All groups share one centre, and each spreads out both ways along 11 directions, with some noise.
Known rows, each followed by its group:
-20  -9 -10  -3  -5   3  21   5 -14  20   2   3  23  -9 -15   5 -10  20  14  14 -10 | L
-27  -3 -21  -6 -13   4  -4  -4 -17  -4  15 -10  10  21 -14 -11 -18   2  -9   7  12 | L
-10   0   1  27  10  11  19 -22  -2  -5   3   4 -28  13  17  28  -5   2   5   1   5 | D
  8 -21   9   4  -1 -10  23   3 -14  16  -2   4  15 -34 -12  13  23  24  22  41 -35 | S
 34  -6  48 -12 -20  15  -2  -4  20  20 -12  17   7   1  35  12  10   2  -1   3   8 | Y
 15  14  -6 -32   6  21 -26  -1 -19  -9  20  -4  -9  10  29  23  -2  -7  17  -3  27 | J
 -6  -7 -10   4  17  -7 -21 -10  -8  14  11  -3  -9  -8   2  -3  11  -4 -14   6  -9 | T
-13  12   9  12  -9  -7 -11  -9  11  16  -8  19 -26 -20   2  -5   9  15  -3  18  -3 | J
 15   4 -10 -12  18 -15  17  30  12  -4 -10 -17  31 -11 -16  -6   0   0   6  15   1 | T
 -7  41   8  -2  16   5  -5   1   0  18 -15  -1  16 -39 -20 -32  12   4 -14  29  21 | J
  0   2 -11 -13   5  12  10  11   3  20  10  18  34  -6   6  -2 -23  -3   9   1   9 | L
-12  -7 -11 -14  32  12 -25 -18 -24  36  26  -2  -1 -20  12   0  10 -20  -7   4 -26 | T
 -3  11  16   0 -18  -1   6 -12 -17  -8 -26 -22  -7  -8  -3 -22  24  11 -11  -1   3 | L
  8   5   0  13  -3   1   9  -2  18   6  -1  17   8 -15   4  -9  -6  -5   4   2  21 | S
  6   1 -23   6  12 -35  15   2 -12   4  -3   1 -16 -51   1  12  30  31  35  42 -17 | D
-11   0   6 -16  -7  18  15   2  -7  23   3   7  27  -2   3   4 -15   3  11   4  -4 | L
 16  16  10   4   2   4 -15 -10  -5   7  -7  16 -13 -14  20  13  23  11   2  -4  12 | Y
-30  15  10  -8  -3  19  13  -3   0  17  -1   0  -7  -9   3  19 -11   4  23  -6  24 | S
 14   3   6   6   7   2 -10  -3  -7   8  -3  12  -5  -7   9  20  16  16   3  -6   1 | Y
  6 -12   8  21  -5 -14  13  -4  -2 -16  -8  -4  -9   0 -15   5  16   7   0  -1 -15 | L
  0   3   8   2 -24  -3  30  15  27 -17 -16  13   8  17  -3 -16 -22   2  -1  -7 -14 | T
  3  -6   1   9 -40   5  10 -15  -4  -6  -2  27  -4  12  17  -9  -5  10   1 -10  -2 | J
 -1  -1  -6  32  18   4  -5 -19   4  14   5   2  15 -18  -6 -10   5 -18 -14 -22  33 | T
  6  12 -33  -7  -5 -14 -10   6  19  -2   9  40  -2  -9  21 -31 -17  -5  -5   3 -10 | J
 16  -2 -17  22   9 -16  11   0   4   0  -1  21   4 -16   4  14   7  18  14  -1   6 | D
-26   0 -19  -2 -36  -8  -7  -1  -3 -29   5  16 -37  29  -6  -1 -20  19   4  13 -15 | T
 -4  19  -8  21  15  -6 -13 -11 -12  -8  -3  -8 -14 -10  -7  -7  23   3 -11  -9  23 | Y
-12  -6 -37  10  16 -12  10  11  -2 -18  12  11   8   0 -27   2 -14   4  11 -12 -11 | L
  9  -5  -3  12  10 -15   6   5   3  10  -2  15  -4 -23  -2  25  13  19  25   7   0 | J
 -3 -18   1  -2 -13   4 -14  -3 -17  12   8   9  16  24   4  18   0  17 -12   3  -2 | D
 11  -4  20  -8   3  23   8   0  -3   3   9  12  11   2   3  13  -3  -4   6   6 -21 | S
 14  10  -4 -11  -8  -6   6  -1  -2   8  -3   9   7 -29  14 -11  14  10  17  18  10 | J
-15 -18  11   4 -39   4 -12 -18   0   5  18  11 -22  29  18   5  -9  -5  -7  18  -6 | L
  9  -3   0 -11  -8   5  16  13  -1  23   2  25  29  -8  11  24  -8  25  27  12   5 | T
 14  -2 -19   9 -11 -19  -8  -5  20 -21   6   6 -19   3  25 -18  -4 -18  -5  -6  22 | J
-20  -2   5  -7   4  -3  -4  -1   6  27   4  -3  -8  -7   3  -9  -3  -6  -9  21 -19 | Y
  8  -6 -11  13  28  -9  13  19  34 -18   0  15  -3  -7 -20   4 -18 -10  14 -22 -20 | Y
  5   3 -34 -10   5 -23 -16   8   4  -3  10  18  -9 -13   7 -19   0   6  -4  17 -22 | J
  3  -2   8  15  12  -6  -9  -5  -2  12  -2  -3  -3 -12  -5  17  16  10   1   5  17 | T
 18  -6 -22   2  -4 -25   4  -5 -15   0  -3  -2  -2 -11  19 -10  20  16  -4  28 -10 | D
 -1  -2  27   5 -17   8 -11 -14 -10   3 -11 -11  -8  18   9   4  13   6 -19  -7  11 | S
  1 -10  26  36  -2   2  12  -5  50  26   0  44   4  -7   1  -3 -23 -15  -8  -4  -5 | S
  8   2  13 -12  21   1  -3   7  -3  -7  -3 -19 -11 -11  -6   1  14  -7   1  15 -33 | S
 19 -10  -7   0 -13 -16  14  13  -5  -9 -13 -11  32  12  -6 -12   7  13 -15   8   1 | T
 -8   2   7  -1 -16  11  25 -12  -9  -4  -2  -5  -9   5  19 -12  -1  -4  -3  11 -15 | D
-2  3 12 -5  5 16 -5  0  7 19  5  5 12  7  7 10 -9 -7 -3 -4 13 | S
  5   9   2  12   6   5   3  -4   6  -6  -7  10  -2   2   3  -6   1  -4 -10 -20  -3 | Y
 -9   3   9  -3   7  -3   8   2   3  -7  -7 -10 -22 -10  -8  -3   8  -1   9   9 -33 | T
 26  -5   4   1  -2  -6 -12  -4  -1 -13  -1 -12  -5   8   8  -3  20  -8 -15   7   5 | L
  1 -10 -21  -3  22 -19 -32  12   2  -1  13   4 -18   3  -5  14   0   6  -3  15 -13 | Y
 -8 -50 -25  33 -23 -22  35   4  -7   7  15  23  40  18 -26  13 -14  21  10   5 -24 | L
-22 -14 -17  -6 -17 -11  -4  -1  -7  21  16   1  13   6   1  -7 -12   7  -2  33   2 | Y
  1  11  -2   5   5 -21 -12   0   9   3 -26  -7 -25  -6   6  -3  16  11  -7 -18   7 | S
-20  -1  -9  10  -5  -8  28  -1  -5 -10  -2 -14   1 -14 -26 -10  -2   0  15  11  -8 | L
 -7  22   0 -15 -17  11  -3 -13  -6  11  -4  13  -3   2  30 -42   0 -14 -27  -6 -21 | Y
-17  -9  18   7 -18  -6  12 -10   9  22  -8 -17   1   6   4 -29  -3 -13 -28  25  -6 | D
 -4  -7  17  28  12  -5  10 -10  15   5 -11  -3 -19  -1  -3  11   8   3  -9   0  -5 | D
 16  17   0 -18  -1   1 -23   0  -1 -45   3 -22 -31   5   7 -18   7 -19  -4   5   3 | Y
 -8   0 -16  -3  -2   8   7   1 -28 -18   7   5   3   6 -12  13   0  14  15  -7 -11 | Y
  4   7 -12  -8 -16  -3  -7   5  10 -20   2  13   7   8  -3 -34 -13 -14 -12 -16  -2 | D
-16 -10   9   5  -7   4 -11 -13 -14  15   7  -3  -9   6   2   6   4   5  -9   9  -9 | T
  9   2 -13  26  28  -9  19  -1  10   2  -1  -1   2 -17   1   9   1  -3   7   2  14 | D
-13  12  -4 -15   0  -1  -5   1  10   9   9  -2 -18 -13   9 -19 -11 -16   3  18 -10 | T
  1  -9 -26  17  -1 -18  -3  -6 -22 -14   1 -13   0   7  -5  -1  13  12 -10  10   2 | D
-40   8  23  28   0 -15  19  -4  48  23 -28   1 -35 -20  -9 -11 -11  -4   3 -18   1 | S
 11  -4  14 -33   3   2 -24  28  -1 -12  -9 -16  30   7 -37 -21   6 -10 -17 -25 -36 | D
-10 -12 -11  11 -23 -10  -1 -16 -11   9   5  21  -8  -8   8 -10   7  10  -1   3 -17 | T
-18   4  34  -3  -9  19 -23  -9 -10  31  -7   4  10  24  -3  -9   0   9 -44  10 -11 | J
-13  17   8 -16   4   5  -8   1   7  -3  -3 -20 -18   6   9 -22  -4 -20 -10  -1  -6 | S
 -3  13  -7   5  -5   3   4  -3  12  -7   4   7   1  -4   1 -13 -14 -12   3  -6  24 | Y
 -2  -5  10  13 -17  -8  -5 -10  12  30  -3  11   6  -9  10  -3   2   6  -4  20  24 | L
-15   1   6   6  -9  -2  -4  -6   7  15   2   9 -13  -7  -1   2  -4   5   4  11   4 | D
 -1   6   7 -21 -13   9 -10  -1   9  22   7  25  -8  -5  31  -4  -8  -2   4  13 -10 | S
 13  -9   4  22  33  13   2   1 -10 -10  -2 -13  35  15 -23  17   4 -10 -17 -44   6 | T
 12 -10  -5  21  -4  -6  15  -1   4 -28  -6   6  -8   8  -8  12   2   0  10 -30  -9 | J
-22   4  -7   8  21  12  20   8  -7  14  -4  -3  31 -11 -32  15 -14  14  18 -14  20 | L
  9 -17 -22  20   6  -5   2   5 -10 -32  14  16  -3  22 -13  24  -2   7   8 -21 -14 | L
  8   0  26   5  -9   0  -1  -9  -1  15 -17 -15   2  -4   7   0  23   7  -9   4  16 | S
  7 -15  25   8   7 -19 -20   4  26  36 -13  20 -16 -18   3  13  18  15  -5  13 -27 | D
-28   8   9  24 -17  -9   8 -12  -5   0 -17   9 -23 -16 -29 -16  10  26  -6  14 -23 | J
-16  11   5 -14   4  10   9   3   4   7   3   9 -16 -12  -1   0  -9  -1  16   8 -28 | J
  1 -15  13  -1   0  23  16   4   9  24   1  38  26  21   9  23 -21   7   2 -29 -35 | Y
 13   1 -21 -11  -1   1  -7   9  11  26   9  36  38  -1  16 -13 -15   5 -13  -1   1 | J
-14  12  17 -20  24  12   8  10  -9 -15 -21 -40 -13  13 -11   2   7  -8  -5 -29 -31 | S

New rows. What belongs after each?
 -8   7  10  -5   3   3  -6  -5  16  -4   6 -15 -28   2  10  -4 -10 -28   2   3  10 | J
-22   5  -8   0  -6  -9  26   3  12  36  -8  20  17 -35  -6 -13 -15  15  16  16  -1 | L
  9 -11 -23  -4 -12 -18   4  -6  -3  11   3  24   7 -13  20 -36   8  -4 -14   2 -43 | T
  4  -9 -16  16  48  -1   3  15  14  14  11   7  25   4 -11  29 -16  -3   1 -12   8 | D
 -8   9  -2  -1   4  -5   2  -4  -7  11  -5  -3  -3 -14   1 -14   9   0  -2   8  -8 | Y
 -8  -8  -7 -38  31  -9  20  28  11  27   9 -32  27 -18  -4 -21 -16 -31   5  33 -42 | J
  1 -12  -6   6 -31 -28  16  10  12  -7 -16   9   9  14  -5 -13  -4  25 -10  17 -14 | T
-21   8   1  14   5  -5  -4   3  14  -1  -1  -7 -20  -2 -20  15  -9   5  10  13  26 | T
  7  -4  13  -3  31   1 -19   6  15  -7  18 -24 -17  12  -2  11  -2 -35  -8  14  -6 | L
-13  -4   9  -7  15  17  -1  14   2  -2   5  -1  20  15 -29  12 -19  -9   1 -25 -11 | D
 -6   9  -6  -1  23   1   4   2 -12  17  -2  -4  16  -8  -2  -6   9  -1  -9  -2 -12 | Y
-17   0 -32  14  14 -18  -7   1  -1  36   6  29  13 -12   1 -10  -3  10 -14   6 -13 | Y
-16  24  11  10  11  14  -4  -5 -18   5  -9  -8  18  -8 -34  -8   9  14 -16   7  16 | J
-27  31  17  13   2  25   9 -11  -6 -19  -9  -3 -19  -7 -30  -2   0   4   5 -11  12 | J
 13   8 -12   8   5  -7 -14  -6 -14 -54  11 -23 -30   6  -8  -1  18 -13   2   3   3 | L
-18  -3  -1  22  -9   4   3 -13  -4 -12   2   2 -10   7 -15   1  -5   2  -2 -12   7 | T
 14 -11  -8  -1  20  -6  -3   9 -10 -18   8 -13   4  11  -7   7  10  -6  -4   2 -22 | L
 21 -19   3  12 -44 -28  -1 -16  -7  -8  -5  15 -24  -4  22  -9  33  19  -2  30 -24 | L
-21  18   6 -32   0   3 -15   4 -10  26 -12 -31  -5   7  17  -5   1  -4  -5  -5  21 | S
  3 -10 -18  26 -12 -11  -6  -9  16   8  17   2  11   5  11   7 -16 -13   5  -2  82 | J
  1 -11 -11  -9  23 -14  -2   9 -20   6   4 -22   3  -1  -7   7  14   6  -5  24 -31 | D
 -5   3  -3   0  29 -10 -23   5 -13  -7 -14 -24  -9   6 -25   0  17  13 -24  -8 -16 | L
-11  -2  19   8 -15   8  11 -13  -9  16  -5  -1  -3  -3   3  13   3  11   6  12   7 | D
-30   6  -8  29  -4  -2   8  -6  20   9  -8  28  -8  -7 -21   1 -21  16   4 -20  13 | L
-15  -1   0  -7 -13   2 -16  -9  -6   8  12 -39  10  23   6 -19 -11 -26 -24  19  51 | J
-15 -19   8  14  34 -15  -6  15  29  28   0  -3  11  -2 -27  10 -12  -8 -12   0 -16 | D
  5  -2   3  12  -2  16  11  -9 -21 -27  19  -9  18  -1 -24   1   2  -9   6  26  16 | S
  8 -17  15  25 -18   7  43  -9  -8  -9   0  17  25 -15 -23   4   8  15  15  14 -21 | S
-1 -1 -2 -5  3  1 -7  3 -7  3  6  0  1  7 -4 17  0 10  3  6  7 | T
 12 -13 -21  19   0 -14   4   1   5   5   9  -5  30   0   2   9  -2  -5   8  -1  63 | J
  0  -8 -25  20  30 -23  14  16  19 -16   2 -10  11  -6 -30  -9 -11 -15  -1 -16  -5 | J
 12  -2 -15  20  16 -12  -7 -13 -17 -18   2  -8 -26  11  10  15  20  12  -9   9  -1 | D
-12   7 -14 -22  -5 -11   6   8  -2  32  -5 -15  21 -11  11 -22  -6  -2  -3  12  19 | S
 15  -3 -19   0 -32  -3 -28 -19 -35 -13  10  25 -16   8  29   8  18  29   1   1   5 | T
-15   0   4  13  -8  12   2 -13 -18 -11  19 -13   3  -1 -21   2   0  -5   2  26  24 | S
 -3  16 -25  11  11  -5 -20  -2  -1 -33  10  -4 -21   3 -13 -10  -6 -14  -3  -3  22 | S
 -8  28 -25  -3  14   1   9   7   6  -5   8  17   1 -32 -13  -7 -10   0  31   7  12 | J
 16 -21  17  -4   0  21  -4  -4   1  -5  18 -12  -3  31  26  48  -8 -19  21 -25  36 | J
 -8   0  17   5  10  14  26  -4 -10 -13   9  -1  -9 -20 -28  17   4  -2  33  17 -27 | S
 -5  20  30 -14 -12  18  16  -7   1  15 -26   8  -2 -17  13 -15   6  12   2 -11 -11 | L
 28   8  15  12  11   0   6   2   9 -22 -10 -28  21  -2  -5 -15  16 -26 -17  -8  31 | L
 19  -4   6 -33 -20  10  -5  -1 -19  13  10  -3  20   8  33  -3   8  -3  -5  24 -12 | L
-14  13  -1  -9  -3  13 -14  -9  -1   3  13   9 -23  -4  14   3 -10  -5   8   5   4 | T
-13   7 -14  -5   3 -26 -40   5   5   4   7 -13 -21 -11 -16 -23   4  -5 -10  29  11 | D
  4 -13   4   3  21 -12  -4  11  -1   8  -3 -19  10  -7 -19  21  10   9   3  16   0 | Y
 13 -16   2   6   4 -10 -11  10  27  18   3   7  18   8   6  -3 -12 -10 -17   5  12 | Y
  6   4 -19  -1   2   6  -9  -2 -22 -12  10  -4   5  12  10  11   4   5   0  -1  15 | D
-10   6   1  18   6  25  22 -19   0 -18   4   8 -23  23  19  14 -16 -10  -1 -19  -9 | D
 -9  -7  -4   9  11  -8  -2  -3  -9   3   2  -8  -6 -10 -13   7  13   7  -1   9  -5 | T
 11  -7   6  45   2 -16  -3 -15  12  -2 -13   7 -13   4   6  10  15  13 -14  -7  20 | D
 29   0 -29 -20  18   0 -10  19   8 -38  28  20 -12  15  19   5 -10 -25  12 -13 -41 | L
-16   8  11  -6  -7  11  13   5  19  26   0  27  12 -22  -5   5 -17   1  28   0   6 | D
 -7  21  -6  26 -13  -8  16  -6  11  -9 -15  16  -1 -25 -17 -27   3   7   1  -2  21 | J
 -2  12   5  17 -16  -2  -8 -15  -1  -9  -4   6 -17  -4  -1  -6  10   9  -9   1  20 | J
 26   6 -10   8   1 -10  35   6  -9 -28  -8 -16  32 -20 -14 -20  14  -7  12  -2  14 | L
 -3  14   2 -14   4  13   0   3 -12  -9  -7 -23   4  12   0  -6   0  -7  -6 -19   9 | S
 10   7  -4   9 -24  -3  24 -20 -21  -7  -6   8 -17 -21  24   3  23  20  20  22  10 | D
  6 -12  -8  16  -8  -4  -9  -8  -9 -12  18  21  -5   2  -8   7   3  10   2  20  -5 | S
  0 -17 -16  -4 -16  -1 -23  -1 -45  -1  11   5  17  13 -18  34  14  42  12   5  12 | D
 -8   4  15  -6  -9  15  -8  -7 -14  12  -2   4  -2   8   1   4   8  13  -7   8 -12 | J
 -8   2  -8   9  -2   7  -7 -12 -21  13   8 -23  29  -1 -11  -1   5  -1  -6  12  60 | T
 30 -11  -5  14  -4 -10  19   1   3 -35  -5 -13  -4   6   7   4  10 -13  14 -27   7 | J
 23   2   2   0   4  -3  -6  -2   4   1  -5  -5  12  -6  15 -27  15 -15 -25  -7  -4 | T
  9   4  13  -1  -5   3   8  -4  28 -12  -2  -1 -16  -2  22 -14  -8 -32   2 -15   6 | J
-34   8   3  13   1   5   9 -15  -3  16  10  -3 -21 -33 -16   7  -1   0  29  18  17 | T
 -2   8  -5  -5  -5 -11  19   2  -9  11 -12 -11  15 -33  -7 -19  13  12  11  18   6 | L
  0   4 -21   6  12 -19   7   5  24  19   4  10   4 -18  12 -19 -12 -10   1  18   2 | D
 -8  22 -12 -28   6  15 -10   3 -13   1   1  18 -13  -7  13  -2  -8  12  11  -7 -20 | L
 -3   4  28   7   1  16   0  -9  -2 -13  -7 -19 -16   6 -11  16   6  -3   4  -5  15 | Y
-18  26  12  -3  22  11 -23  -7 -11  10   4 -21 -21 -18 -15  16  11  -1  11  24  33 | J
 -3   1  31 -21 -34   8 -33   3   0  10  -6  -6  16   5 -20 -16   5  -2 -15  -5  18 | D
  8  13  20   3  13  11   7   4  25   0 -19  11 -14  -7   9   6  -1  -5   5 -36  -5 | S
 28  -1  13  11  22   5  14   6  -8 -14 -12 -16  24  -9 -19  12  24   4   0 -10   7 | S
 -5 -12 -20 -20  13  -1 -16  10  -4   5  24   4   2  21   9  16 -16  -6   3   3 -16 | J
 24   9  21   1  -9   5   0  -9   3  -3  -7   4  -9 -11  19   3  20   0   7   3  11 | L
 19   5  -5  -2  21   0   0  14  10 -17   2   6   6  -5  -4  11  -2  -4  13 -13   1 | Y
  7   6 -11  -4  17   0  -3   6  -8 -17   6 -24   3  -5 -11  -3   8 -12   4   9  16 | L
-26  16 -14  -3  21   7  17   9 -10  12  -1  -8  23 -23 -30   3 -11   8  22   1  22 | L
 -5  15  16   8 -13  17 -11 -18 -13  -8  -3  -9 -10   9   0   3   7   0  -6  -5  36 | J
  6  13 -18 -18  -6  13  -9   2 -35 -14  15  -9  15   5   0   7   3   7  14   2  24 | D
  9   1 -18 -14 -10 -25 -14  10   2 -17  -1  -5 -18   8   5 -17   7  11 -12  21 -16 | T
 35  -9   2 -10 -27  -8  10   8   2   1 -14  11  38  16  19 -22   4   8 -22   0 -11 | T
 17  -5   3  11 -15   6   3  -8 -17 -16  -6  11   2   8   5  22  14  20  11 -19   7 | J
 -8 -10 -46 -17  21 -21  -6  18 -12 -14  22   0 -15 -10 -11  16  -3   5  28  16 -30 | J
 -8  26  20 -39   6  24  -3   4  15   5   5   6 -18 -19  16 -10  -9 -20  21   4 -21 | D
 -3  -8 -24   8  -7   9  20   1 -22 -18  12  13  22  25  -1  10 -17   8   4 -19  -3 | D
-21  -4  -4  15   7 -16   9  -1  13   0  -9   3 -18  -5 -16 -17   1  -4 -10  -1 -40 | Y
  4   3  -7  13  31  -4   5   6  -4  -6   1  -9   0 -15 -17  22   7   5  14   1   9 | D
